The rows come from 4 hidden closed curves, with some noise, and rows from the same curve form a group. Each curve winds through 8 dimensions. The rows are also pushed far along 6 directions, which tell nothing about the answers.
In the rows, 128 means zero.
Some rows, each with its group after it:
[138 124 118 110 119 118 120 117 125 104 141 132 147 137 124 143 143 120
 123  92 109 146 135 160 148 149 130 171] | Z817
[127  93 109 125 112 122 132 124 135 120 136 119 129 111 120 170 143 131
 135 120 116 127 138 157 164 144 130 133] | Z229
[138 146 128  97 117 157 110  97 120 102 166 167 118 171 111 134 114 116
  88 100 134 171  92 126 115 145 141 165] | Z817
[114  59 140 135 137 139 161 159 137 141 102 113  75 107 144 183 106 135
 156 146 117  92 127 150 141 132  78  81] | Z817
[134  86  89 121 134 132 134 146 122 127 148 134 139 179 149 179 132 153
 137 105 102 138  96 164 151 160 120 109] | Z817
[ 72  97 106 153 125 104 182 139 163 101 121 157 176 147 167 171 132 151
 126 132 103 115 135 200 165 136  75 147] | Z24
[125 113 138  99 123 114 116 119 123 112 144 131 140 119 133 125 123 120
 127 122 101 134 107 121  99 132 127 168] | Z817
[116 123 108 127 130 140 131 111 140 134 139 141 130 102 153 136  99 127
 125 132 119  95 147 118 142 128 124 139] | Z24
[140 140 163 155 143 150 113 124 112 161  76  92 121  76 103 107 134 100
 141 148 113 100 180 117 107 104 125 138] | Z817
[ 88 113 191 137 131 145 142 126 151 137 116 108  81 102 145 150  77 123
 110 132 139  97 147 152  81  92 111 134] | Z229
[115 122 133 119 130 152 152 148 154 102 127 133  96 113 114 175 129 139
 148 112 131 136 127 152 155 132 106 112] | Z700
[128 151 121 147 154 134 127 110 128 142  39 146 194 100 122  75 175 138
 139 134 127 103 171 129 129  97  91 129] | Z24
[141 135 123 111 129 135  98 124 126 118 130 119 132 118 113 133 135 119
 126 117 110 132 119 114 124 137 142 145] | Z229
[140 143 103 127 126 126  88 118 132 129 110 131 146 122 120 120 138 110
 113 147 116 111 114  93 147 147 136 133] | Z229
[141 124 148 133 134 128 144 131 121 133 105 138  86 133 118 136 123 107
 132 141 128 130 119 115 148 132 126 106] | Z817
[116 116 102 157 129  91 135 117 136 110 102 137 182 122 169 105 118  99
 115 133 121  83 185 130 159 118  87 167] | Z24
[116 135  95 112 118 115 135 118 115 105 187 150 188 178 149 112 133 156
 107 102 120 157 103 147 108 152 130 163] | Z24
[ 86  67 133 119 110 116 148 133 153 124 164 114 103  80 159 185  87 128
 137 155  91  92 118 149 125 143 111 150] | Z24
[148 197 132 141 139 163  98 121 133 128 113 133 116 145 107 105 135 111
 109 139 151 141 117 119 127 137 152 120] | Z700
[140  91 120 144 131 102 145 157 123 136 118  90 131 130 132 144 154 146
 170 124 137 125 136 151 141 122 136  82] | Z229
[156 129 131  99 120 110 133 162 107 101 189 107 157 174 104 140 176 154
 176  55 124 220 112 182 113 126 161 154] | Z229
[161 197 137 105 129 168 102  71 107 113 170 196  88 203 126  89  76  92
  52  99 171 172 101  84 111 132 168 158] | Z229
[100 149  92 151 113 115 142 138 171 131 144 163 143 167 151 157 124 142
 124 149 141 127  96 149 185 147 141 107] | Z229
[106 145  88 105 115 106 112  82 140 108 169 155 171  80 182  98  83 107
  92 140  91  69 148  88 139 163 125 206] | Z817
[ 97 137 129 126 125 123 136 128 169  94 109 126 141  79 142 139 123 119
 133 137 118  88 144 146 147 138  95 153] | Z700
[116 166 163 128 138 129 135 100 173  76  98 177 114 150 145 120 107 101
 103 108 174 146 126 147 128  83 124 150] | Z24
[112 139 150 130 122 104 130 113 147 116 121 156 139 152 158 108 110 112
 106 117 151 130 134 151 118 105 116 163] | Z229
[164 108 100 121 133  98  88 123  82 129 105  88 211  98 112  80 183 117
 148 126  78 119 151 103 106 140 128 168] | Z24
[137 159 134 148 131 129 101 117 147 119  53 173 144 167 109  96 158 103
 101 146 168 145 114 125 143 103 101 122] | Z24
[141  89 119 122 128  82 130 141 112 118 146 100 144 129 159 120 125 122
 150 123 110 115 126 121 120 135 134 132] | Z24
[133 126 182 127 136 171 117 127 115 137  96  81  89  35  84 106 127 108
 148 142 135 111 183 104  71  87 104 140] | Z700
[108 167 142 151 130 178 145 116 152 135 119 168  88 144 109 155  95 112
 104 148 142 124 111 120 151 129 128 113] | Z700
[134 114 135 150 127 134 154 149 143 145 114 145  74 170 110 189 136 131
 142 142 135 158  91 157 181 136 147  71] | Z700
[136 167 111 146 150 116 113 116 154 104  67 147 175 135 144 111 158 114
 128 122 125 116 144 150 164 123 124 142] | Z700
[117  76 139  98 133  96 134 140 133 106 125  81 128  38 157 128 118 131
 170 130  96  74 151 113 102 124 103 142] | Z817
[118 114 151 149 154 152 164 182 176 117  46 125  92  90 101 189 166 141
 197 119 136 131 158 180 181  85  77  76] | Z229
[135 107  47 120 115  83 117 108 135  87 114 155 218 154 143 134 176 134
 115 111 105 118 122 141 199 173 114 148] | Z817
[159 125 121 125 133 146 121 109  88 135 140 120 111 127 119 109 113 109
 113 122 127 121 148  91 123 140 137 129] | Z229
[115 132 185 120 122 153 141 148 133 139 178 111  60 148 125 156  93 139
 134 121 149 167  96 161  76 114 154 118] | Z700
[134 125 140 101 136 124 114 121 135 104 110 141 130 113 138 106 128 121
 133 118 134 129 121 116 105 112 108 146] | Z24
[119 103 113 116  97 107 131 125 119 137 171 147 108 158 135 135 103 124
 100 165 130 128  71  98 132 170 133 115] | Z817
[131 113 119 149 121 124 125 157 111 156 130  95 149 129 109 140 153 134
 152 140 104 133 136 143 132 137 128 123] | Z229
[129 102 100 133 128 102 111 110 124 110 106 110 214 127 139 131 167 129
 132 104  92 115 148 171 132 133 128 172] | Z817
[130 117 176 154 139 145 125 120 106 157  59 107 127  74  98  82 135 100
 137 150 138 105 192 102  84  67  89 137] | Z700
[100 129 145 174 124 134 139 106 154 155  75 144 121 124 134 133 111 108
 103 174 147  87 140 141 141 110 115 112] | Z817
[170 123 140 135 156 124 103 157 108 130  85  71 146 146  99 124 183 143
 166  92 137 152 128 142 106  99 160  82] | Z229
[162  93  91 147 128 123 124 163  76 146 148  92 133 174  98 142 161 136
 142 164 102 152  74 102 129 177 147  70] | Z24
[153 102 123 125 126 130 113 154  99 155 135 112 118 163 102 137 139 130
 146 139 121 147  78  97 115 140 142  85] | Z700
[167 144 127 126 150 110 123 128  90 112 113 113 169 135 124  84 158 113
 145  97 104 146 154 122 120 130 135 158] | Z700
[147 142 135 118 153 154 139 146 120 116 131 137 102 154 129 130 120 137
 144 103 139 148 115 120 121 121 123 101] | Z700
[156 160  92 174 141 128  97 135  97 181  77 131 178 162 116  70 159 117
 116 166 127 110 140  85 146 135 122 101] | Z817
[109  89 134 137 117 131 153 149 137 143 123 147 105 152 122 169 125 140
 133 133 134 142 119 156 148 118  95 108] | Z700
[168 115 149  99 132 126 109 129 112 100 125 106 119 154 107 141 156 121
 142  73 134 174 113 161 113 126 152 137] | Z817
[105 108 141 121 121 132 153 143 128 127 153 120 122 124 134 135 120 152
 137 124 137 133 126 148 101 123 104 124] | Z24
[145 105  81 141 128 112 102 103 116 124  76 112 193  85 119 117 168 107
 128 147  90  79 159 112 165 151 118 147] | Z817
[101  88 130 114 125 108 161 145 140 107 155 104 130  99 152 164 103 137
 157 128  95  92 109 125 125 146 118 126] | Z700
[143 104 129 122 135 136 103 113 115 130 112 108 119 119 126 136 122 117
 114 120 119 110 135 119 117 128 134 128] | Z229
[133  97 124 116 136 109 128 148 130 133 134 115 129 138 156 138 126 145
 156 118 123 127 109 138 115 122 131 108] | Z24
[131 147  99 166 146 121 128 106 144 122  60 175 174 150 143 121 142 100
 112 137 115 109 155 137 189 119 108 144] | Z24
[131 156 160 182 153 146 112 121 151 163  22 131 106 125 120 103 127 102
 118 173 175  89 146 110 132  78 121  72] | Z229
[ 76 131 141 130 105 120 144  98 146 124 171 136 127  76 173 117  65 106
  92 158 109  78 161 134 107 143 102 203] | Z700
[116 107 145 109 115 135 128 118 120 125 168 121  86 130 143 143  77 120
  92 124 128 111 122 115 104 145 122 142] | Z229
[139 117 123 126 119 147 145 141 111 125 156 129  90 151  92 165 136 130
 131 135 123 165  95 128 143 158 141 103] | Z24
[120 162 158 140 115 149 123  93 155 135  95 168  65 108 112 119  94  85
  87 176 167 108 121  89 148 122 129 119] | Z817
[103 102  94 145 119 126 147 128 122 149 139 140 160 120 146 141 121 136
 122 145  93  99 150 140 153 152  94 147] | Z24
[101 142 141 124 139 130 143 108 174  95 110 164 110 125 159 160  93 118
 105 113 124 107 129 148 155 119 121 148] | Z229
[ 99 103 107 126 118 131 153 159 141 125 169 105 112 103 153 158 102 149
 140 147 117  92 125 134 136 164  98 109] | Z700
[134 117  87 145 138 141 146 145 120 150 132 145 111 151 148 144 109 134
 130 155 118 102 113 101 168 161 111  79] | Z700

New rows. What belongs after each?
[109  89 117  93 100  84 141 132 124 103 192 127 140 131 150 142 116 140
 126 125 103 133  89 126 117 161 131 156] | Z817
[123 101 119 135 128 111 123 137 109 148 130  98 164 104 125 128 142 134
 147 150  79 110 124 115 110 138 132 137] | Z817
[109 125  93 144 105 101 133 125 153 137 140 191 138 219 165 150 112 129
  83 139 149 137  89 160 185 156 116 123] | Z229
[ 90 138 128 125 105 117 131 145 164 128 175 135 106 148 148 161  92 139
 109 150 134 120  79 130 134 153 140 119] | Z229
[ 90  94 127 115  98 128 165 124 123 129 210 115  99 104 137 161  81 143
 117 149 113 113 107 118 112 161 137 131] | Z817
[139 101 130 101 123 122 119 139 115 132 147 126 113 131 127 136 132 135
 142 129 114 143  92 121 112 143 129 124] | Z24
[ 97 166 110 163 122 116 140 125 178 129 101 172 154 141 150 127 126 123
 121 157 149 111 128 145 177 119 120 125] | Z229
[161 121 143 126 136 125 119 144 120 122  90 103 103 119  94 138 161 116
 154 119 134 143 127 119 144 123 140  96] | Z229
[ 91 101 122 159 120 124 148 109 134 154 115 136 149  94 151 123 107 121
 115 161 116  83 178 136 132 111  94 153] | Z700
[125 131 128 108 121 126 105 123 146 114 137 122 113 101 130 137 115 117
 124 138 123 113 107 105 125 138 141 135] | Z229
[161 115 100 114 162 117 117 165 124  94  86 105 176 139 122 141 189 153
 179  70 104 145 138 151 152 120 113 111] | Z229
[159 106 145 119 155 147 134 165 103 135 129 111 106 158 110 155 155 150
 171  83 114 187 127 167 111 106 132 109] | Z700
[103 147 100 149 110 111 138 105 160 122 116 161 153 127 135 138 131 122
 104 152 131 107 129 133 186 144 134 134] | Z817
[151 111 110 120 149 121 135 166 139 104  85 111 141 114 116 161 183 146
 180  83 110 138 156 166 183 129 104 110] | Z817
[125 133  98 151 137 108 106 120 127 136  79 141 215 138 128 108 170 127
 125 139  91 117 135 132 140 124 115 155] | Z817
[ 92  93  62 140 115 120 151 152 143 152 167 137 145 124 155 182 117 162
 136 166  81  92 105 125 183 179 114 103] | Z817
[163 152 153 124 153 147 101 127 105 122  87  90 108 111 102  90 132 114
 123 117 149 114 144  75  93 108 137  97] | Z229
[111  87  99 135  93  80 123 125 133 136 144 111 160 109 139 138 140 127
 123 160 112 103 126 139 150 157 128 142] | Z700
[112 158 135 148 124 127 135 130 154 135 130 134 122 121 134 122 115 123
 134 154 147 118 122 122 135 118 145 115] | Z229
[109 114 102 130 127 112 142 131 167 119 103 165 133 149 157 152 134 147
 131 139 143 116  98 149 171 132 110  93] | Z24
[169 102  99 120 110 114 127 155  95 149 177 101 104 128 106 135 147 129
 173 149 125 152  98  99 150 165 168  87] | Z229
[118 104 143  70 116 109 146 118 122 102 204 117 113 104 148 135 109 155
 145 108 111 144  82 131  79 148 160 146] | Z24
[141 123 182 123 140 140 108 124 105 138  98  97 118  91 104  91 120 103
 145 136 128 117 133  85  57  85 127 137] | Z700
[126  52 110 154 137 108 135 142 134 142  46  99 144  72 137 158 156 120
 159 149  97  66 184 152 173 121  68 112] | Z229
[123  69 115  96 117 107 146 156 104 119 173  76 124  58 128 143 127 146
 168 135  82 100 132  97 112 159 110 128] | Z817
[122 120 112 131 131 121 140 125 131 117 122 139 155 132 136 137 124 122
 135 130 107 107 114 110 146 139 122 128] | Z700
[130  83  47 156 127  96 131 135 117 146 110 110 173 117 151 155 142 129
 127 163  69  59 141 107 209 190 116 102] | Z229
[105 103 132 134 129 112 160 158 149 118 132 103 112 124 149 160 117 151
 143 122 137 105 131 149 140 127 114  89] | Z229
[ 72  77  98 113 111  67 178 140 165  81 179 109 172 101 199 167 106 163
 140 100 105  81 150 180 155 149 103 155] | Z229
[158 137 120 116 131 136 113 155 139 139 122 159  70 189 124 152 128 130
 130 130 154 160  65 117 166 147 140  68] | Z817
[125 143 173 124 148 139 151 116 140 102  94 165 122 147 125 119 126 120
 130  83 152 162 147 151 114  68 109 148] | Z700
[124  66 155 152 135 124 149 160 152 152  69 117  83 118 130 182 140 129
 171 143 136 120 136 181 155  97  98  80] | Z229
[148 115 126  80 129 124 139 136 101  93 227  75 110 110 136 145 113 153
 163  84 109 151 104 122  87 155 189 130] | Z700
[127 123 150 121 138 133 129 135 131 109 135 111 129 115 144 117 109 126
 142  92 144 128 165 140  96  88 111 149] | Z24
[127  65 151 121 140 161 150 173 117 156 153  87  52 120 131 193  98 150
 167 134 109 123 100 143 101 136 120  73] | Z817
[102 139 172 128 145 139 165 112 161  92 101 164 113 145 153 139 103 126
 119  93 157 136 140 176 119  86 102 143] | Z817
[144 109 171 102 132 151 150 122  84 130 211  82  65 124 127 138  77 130
 139 107 124 146 105 112  54 136 183 121] | Z817
[111  64 116 124 140 125 149 190 145 118 115  88 149 109 133 187 168 178
 191  96 103 134 149 202 135 114  76 108] | Z700
[140 134 109 149 156 154 136 155 114 128  96 102 160 113 115 128 161 140
 161 112 101 119 172 144 139 128  99 121] | Z700
[164  57 102 122 115 109 140 154  68 153 192  54  86  84 119 150 112 119
 167 157  85 100 129  71 135 183 158  92] | Z24
[148  80 177 121 141 116 152 159  82 134 152  43  88  72 129 112 106 120
 180 118 117 113 170 105  61 104 128 119] | Z24
[123 122 108 110 131 110 129 135 136 101 117 136 165  98 135 119 147 134
 141 114 103 116 146 120 146 134  95 153] | Z817
[137 171 121 107 128  77  82 114 119  79 125  91 246 103 131  48 174 121
 128  86 112 127 161 116  83 114 141 210] | Z229
[160 160  93 165 131 175 118 130 114 167  92 164  86 168  85 129 137 110
 105 175 156 133 114  82 192 157 124  59] | Z700
[129 148 135 126 131 128 111 112 150 142  79 161 145 125 134 104 141 126
 127 114 153 123 148 138 140  95 112 137] | Z24
[166 144 127 125 138 116  79 106  84 138  88 118 179 109 104  55 157  91
 119 145 100 119 139  65  95 126 130 166] | Z817
[106  96 105 115 121 144 140 131 138 126 171 127 104 108 155 167  86 141
 121 133 113  95 127 124 137 153 109 127] | Z229
[131 130 126 127 134 106 122 174 147 101  95 100 178 141 108 139 195 156
 170  85 133 159 135 179 138 106 112 121] | Z229
[118 101 128 113 121 123 157 152 138 115 158  99  92  65 131 156 114 133
 168 140 114 104 138 115 141 142 120 115] | Z229
[133  79 138 107 127 125 143 163 109 122 187  70 102 104 142 148 104 145
 170  99 124 127 146 132  89 120 128 121] | Z24
[108 114  90 112 126 124 136 137 154 121 128 178 157 160 157 154 139 162
 129 109 121 135 108 165 163 140  90 130] | Z24
[136 150 149 132 128 130 126 110 124 121 111 111 130  96  98 108 142 115
 130 130 138 129 145 111 118 112 152 131] | Z817
[118 150 140 146 136 145 146 165 144 136 119 112  99 120 109 144 129 138
 149 142 141 124 125 119 140 124 124  83] | Z229
[157 124 119 103 134 107 118 118 124  93 134 122 144 139 136 119 146 131
 142  84 145 149 125 134 130 120 154 129] | Z229
[149 123  78 116 125  97 114 107  74 144 185 112 199 135 163  69 123 136
 123 124  94 105 135  84 103 164 154 159] | Z24
[ 96 140 190 112 145 147 159 117 144  95 147 117  99 100 149 141  77 127
 120  83 125 120 161 154  79  93 122 171] | Z229
[100 147 151 122 131 113 123 148 164  99 120 111 157 120 133 139 141 142
 140 101 123 133 128 163 111 106 125 153] | Z229
[119 151 163 113 129 130 115 142 135 115 152  99 130 127 117 128 125 134
 134 104 123 149 115 138  81 113 150 152] | Z229
[147 103 113 128 135 124 126 152 124 140 110 121  94 127 134 142 124 124
 146 149 127 108 111  97 156 145 117  77] | Z229
[115 141 121 114 122 124 116  98 135 112 153 130 112 115 161 110  71 114
  76 142 137  76 121  74 116 151 136 132] | Z229
[136 143 112 143 130 104 133 124 120 122 121 109 144 100 149  90 129 113
 127 150 127  92 162 115 145 151 123 133] | Z700
[154 130  97 106 133 106  96 108 120 100 134 117 164 145 142 114 140 128
 114  99 126 123 117 110 129 142 161 134] | Z229
[131 128  75 111 111 120 145 118 120 104 196 143 137 142 142 147 120 140
 116 113 113 136 123 128 171 180 144 142] | Z700
